There are 5 ways to turn a row about zero (a turn may also mirror it). The second row of each pair is the first, turned, with some noise. The first 45 pairs use one turn. New pairs use 3 turns, one after the other, and a turn may come again.
In the rows, 128 means zero.
Known pairs, each followed by its turns in order:
[133 109 119  84 129 163 111  76]
[164 137 129 109 179 153  90 122] : mosas

[124 126 130  97 141 158 107 137]
[121 125 134 111 153 159 126 101] : mosas

[ 77  80 102  84 104 161 113 155]
[145 116 188 127 122 190 107  89] : mosas

[172 117 117  78  81 180  98 167]
[168 111 181  99 137  82  87 173] : Mozut

[156 167 127 167 156 153 162 112]
[117 128  90 189 142 152 155 144] : bip

[121 107  96 145  77 108 155  78]
[171 145 146 149 107  97  70 150] : mosas

[ 87 172  96 105 173 168 145  80]
[103 189 121 177  70 120 129  92] : Fuz

[128 114 174  98 114 117  98 116]
[122 130 114  96  88 126  89 129] : Mozut

[136 172 166 147 168 180 147  76]
[102 165  57  79 148 134 110 158] : mosas

[106  79 126 127  90 171 143  83]
[181 157 143  95 111 155  77 131] : mosas

[146 135 131 137 144 176 148 177]
[ 86 109 131  73 110 126 140 107] : mosas

[ 88 177 136 102 174 175 130 143]
[123 152 114 168  77 184 133  87] : Fuz

[174 153  98 135 169  80 149 139]
[122 102 112 122 188 116 142  70] : Mozut

[ 77  81 120 103 175 154 175 163]
[160 100 199 141 114 124 154  63] : zasi

[ 77 124 119 153 171 128 118 129]
[116 156 127 142  87 155 142 176] : Fuz

[131 175 153 137 170 101  91  77]
[121 164 181 200 150 136 114 142] : Fuz

[147 127 104 152 144  79  83 140]
[110 130 131  69 152 120  85 139] : zasi

[ 88 143 159 174 161  86 130 123]
[105 152  81 135  99 144 170  91] : Mozut

[116  98 106 163 173 126  94 133]
[101 120 140 131  96 139 112 184] : Fuz

[103  96  91 137 121 121 151 115]
[149 143 132 116 145 158 131  83] : zasi

[100  97  92 167 171 118 154 177]
[166 127 116 109  94 202 148 111] : bip

[143 143  81 150 126 145 146 119]
[113 106 115 121 117  98  81 124] : mosas

[120 175 126 171  91  98 110 173]
[147 100 139 123  92 100 192 102] : Mozut

[117 170 104  88 110 101 114 117]
[ 96 150 117 107 152  98 118  87] : bip

[ 91 128 179 173 157 113 158  89]
[186 163  96 174  98 120 113 154] : bip

[153  95 142 145 102  86 128 117]
[140 115 151 101 165  99 131 159] : Fuz

[135 172 149 166 123 148  81  89]
[169 132 113 182  82 114 113  99] : Mozut

[145 106  97  93 123 110 177 130]
[182 149 153 151 160 131 116 115] : zasi

[ 91 136  98 161 171 169  91 110]
[105 199 143 133 113 173 145 153] : bip

[107 131  84 112 142 134 158  97]
[140 175 153 130 135 148 149 104] : zasi

[142 165 106 104  86  97 137 101]
[126 187 102 150 166 119 115 139] : zasi

[107 112 149 136 107 164 115 107]
[127 143 147 131 129 122 101 179] : bip

[139  77 175 143 137 114 170 119]
[ 68 128  79 126 135 118 120 157] : Mozut

[119 152 128 128  91 110  91 176]
[134 109  78 134 173 159 108 140] : Fuz

[148 176 134 160 103 107 113 140]
[156  94 121 137 101  99 156  97] : Mozut

[171 133 105 153 159 139 114 130]
[110 121 150 162 126 152 171 121] : bip

[102 180  81 121 140 149 115 145]
[106 137  75 175 104 140 115 117] : Fuz

[ 95 105 152  90 140 164 161 106]
[133 147 148  89 141 180 109 158] : mosas

[ 80  97 100  83 172 157 124  76]
[159 169 165  97 106 121 201  95] : zasi

[173 160 167 144 145 119 173  90]
[129 121 184 161 148 104 178  95] : Fuz

[ 78 170 139 155 175 111 101 163]
[111 171  91 118  56 140 145 119] : bip

[ 84 129 152 176 131 156 140  93]
[122 154 100 181  94 150 149 148] : Mozut

[103 107 167 119 140 169 118 172]
[129 115 129  89  88 127 138 184] : bip

[142 163  98 103 114 132 177 146]
[131 152 158 181 164 141 121 136] : zasi

[135 154 120  88 111 157 165 170]
[128 118 157 194 159 118 144 135] : zasi

New pairs. What belongs after each?
[109  82 111 100 155 104 171 151]
[156  88 125 182 105  94 119 125] : zasi mosas Fuz

[101 152 125 159 164 103 154 110]
[166 113 141 180 115 144 140 135] : bip Mozut bip

[118 110 110 173 141 133 116 161]
[131 139 130 130 158 163  94 150] : bip Fuz mosas

[108  92 132 176 135 158  83 102]
[140 173 122  87 170 133  97 109] : zasi bip Mozut

[166 133 103 148 111  97 153 177]
[125 117  96 148 147 105  73 162] : Fuz bip Mozut

[162 179 141 113 148  91 164  85]
[157  79 142 168 169  98 111  97] : zasi Mozut bip

[120 137  86 137 121 158 168 101]
[113 147  96 155 116  80 129 112] : mosas bip zasi

[175 114 126 124 163 175 129 117]
[110 127 126 164 137 152 127 192] : Fuz mosas zasi

[122 156 143 155 142 110 108  96]
[158 138 131 114  99 100 104 149] : bip Mozut mosas

[157 159  92  95 101 141 104  76]
[179 171 149 135 154 154 121 172] : Mozut mosas zasi

[130 179  78 117 170 111 162 153]
[ 94 180  84 145 148 129  98 101] : bip Fuz zasi

[ 84 178 157 127  77 128  84 125]
[ 97 120  57  93 145  77 122 137] : Fuz Mozut mosas

[121 159 147  77 134 109 174  99]
[167  84  99 126 152 126 167 157] : Mozut zasi bip

[170 143  97 150 120  82 172 152]
[143 160 115 162 139 108 154  63] : mosas Mozut zasi

[122 143 101 161 142 121 127 105]
[139 134 111 115 114 107 166 108] : Fuz Mozut Fuz

[148 163 133 154 179  95 143 152]
[158 155 117 115  90 157 173  95] : mosas Mozut Fuz

[161 119 119  94 106 154 103 130]
[ 92 135 149 144 147 145  94 111] : bip Mozut mosas

[ 98 170 124 145  98 159 104 147]
[101  82 101 136 156 132 164 123] : zasi mosas zasi

[130 132  89 111 117 119 132  87]
[134 153 114 165 144 107 119 147] : mosas Mozut mosas

[ 82 178 103 109 125  76 173 124]
[139 141  98  96 120 115 175  54] : mosas zasi zasi

[106 155  95  88 149 112 118 153]
[117 107  81 117 124 175 126 128] : zasi mosas bip

[109 110  81  86 151 121 119  84]
[129 167 142 106  83 113 123 181] : mosas Fuz Mozut

[125  78  99  95  79 123  91 113]
[ 94  67 148  83 107 121 145 108] : bip zasi Mozut

[174 180 119  94 122 109 172 122]
[ 94 120 103 181 163 125 165 160] : bip bip bip

[ 77 171  88 151 111 156 168 177]
[179 167  81 185 157 143 111 136] : Fuz zasi Mozut

[134 146 105  86 148 165 125 119]
[112 140 144 186 130 113 109 137] : mosas bip zasi

[109 117 153 156 121 142 111 146]
[128 113  86 150 121 143 124 124] : Mozut zasi mosas

[124  81 112 153 105  84 136 171]
[139  64 109  84 155 113 123 128] : zasi mosas mosas

[101 161 133 132 175  91 114 147]
[150 173 139  99 119 118 132  79] : Mozut mosas Mozut

[171 168 157 139 156  79 143  76]
[114 146 109  83  76 101  84  82] : Mozut Fuz bip

[157 152 174 180 107 139  88  76]
[206 175  95 113 128 125 151 100] : mosas zasi Mozut

[ 92  86 111 179 177  95  80  87]
[128 102 101 167  90 197 159 182] : Fuz mosas Mozut

[134  81 179 149  86 174 127 113]
[ 96 155 147 119 137  73  66 119] : mosas Mozut Mozut

[178  91 173 105  84 104 134 140]
[170  88 164 129  65 125 129 113] : Fuz mosas Fuz

[110 178 112 109 163 107  98 128]
[145 129 117 138 103 164  93 181] : mosas zasi Mozut

[171 152 115  85 136  89 157 170]
[144 170 110 164 157  62 116 131] : zasi Mozut Fuz

[152 130 155 160 106 153 101  82]
[123 160 138 106  76 155 101 103] : zasi bip Fuz

[153  95  78 137 139 136  87 168]
[152 105 115  90 139 130 175 174] : zasi mosas bip

[117 119 172 150 167 112 150 164]
[147 127 107 147  95 175 166 113] : Mozut mosas mosas

[101 131 124 102 155 131 130 130]
[130 114 140 155 138 151 152 139] : bip zasi Fuz

[ 89 153 165 147 134 118 111 166]
[119 153  92 131 172 163  99 129] : mosas mosas Fuz

[105 169 166  78 168  95  91 162]
[144 169 123 137 117  49  76 121] : Fuz mosas Fuz

[151 116 126 151 100  89 151 158]
[108  93 140  99 152 108 157 155] : mosas Fuz mosas

[ 84 179  93 110 176 175 100 164]
[172 182 123 199 112 159 149 103] : mosas zasi zasi

[178  94 130  83  98 133  96 154]
[ 85 174 147 126 101  73 122 125] : Fuz Mozut bip

[165 167 178 151 153 136 102 177]
[194 164 177 122 164 114 134 108] : zasi zasi bip

[ 85 165 136  78 141  96 142 103]
[146 133  87  89  82 135 169 149] : Mozut bip bip

[100 167 165 114 137 131 111 124]
[152 177 149 131 132 118 125 100] : Mozut Fuz bip

[133 161  93  81 130 135 141 125]
[132 186 147 122 130 106 145 145] : bip mosas Mozut

[160 150 126 112 124 127  89 162]
[149  95 158 161 112 121 147 146] : Mozut mosas Fuz

[153  94 108 123 156 112 111 125]
[116 136 154 105 132 101 158 107] : zasi Mozut bip

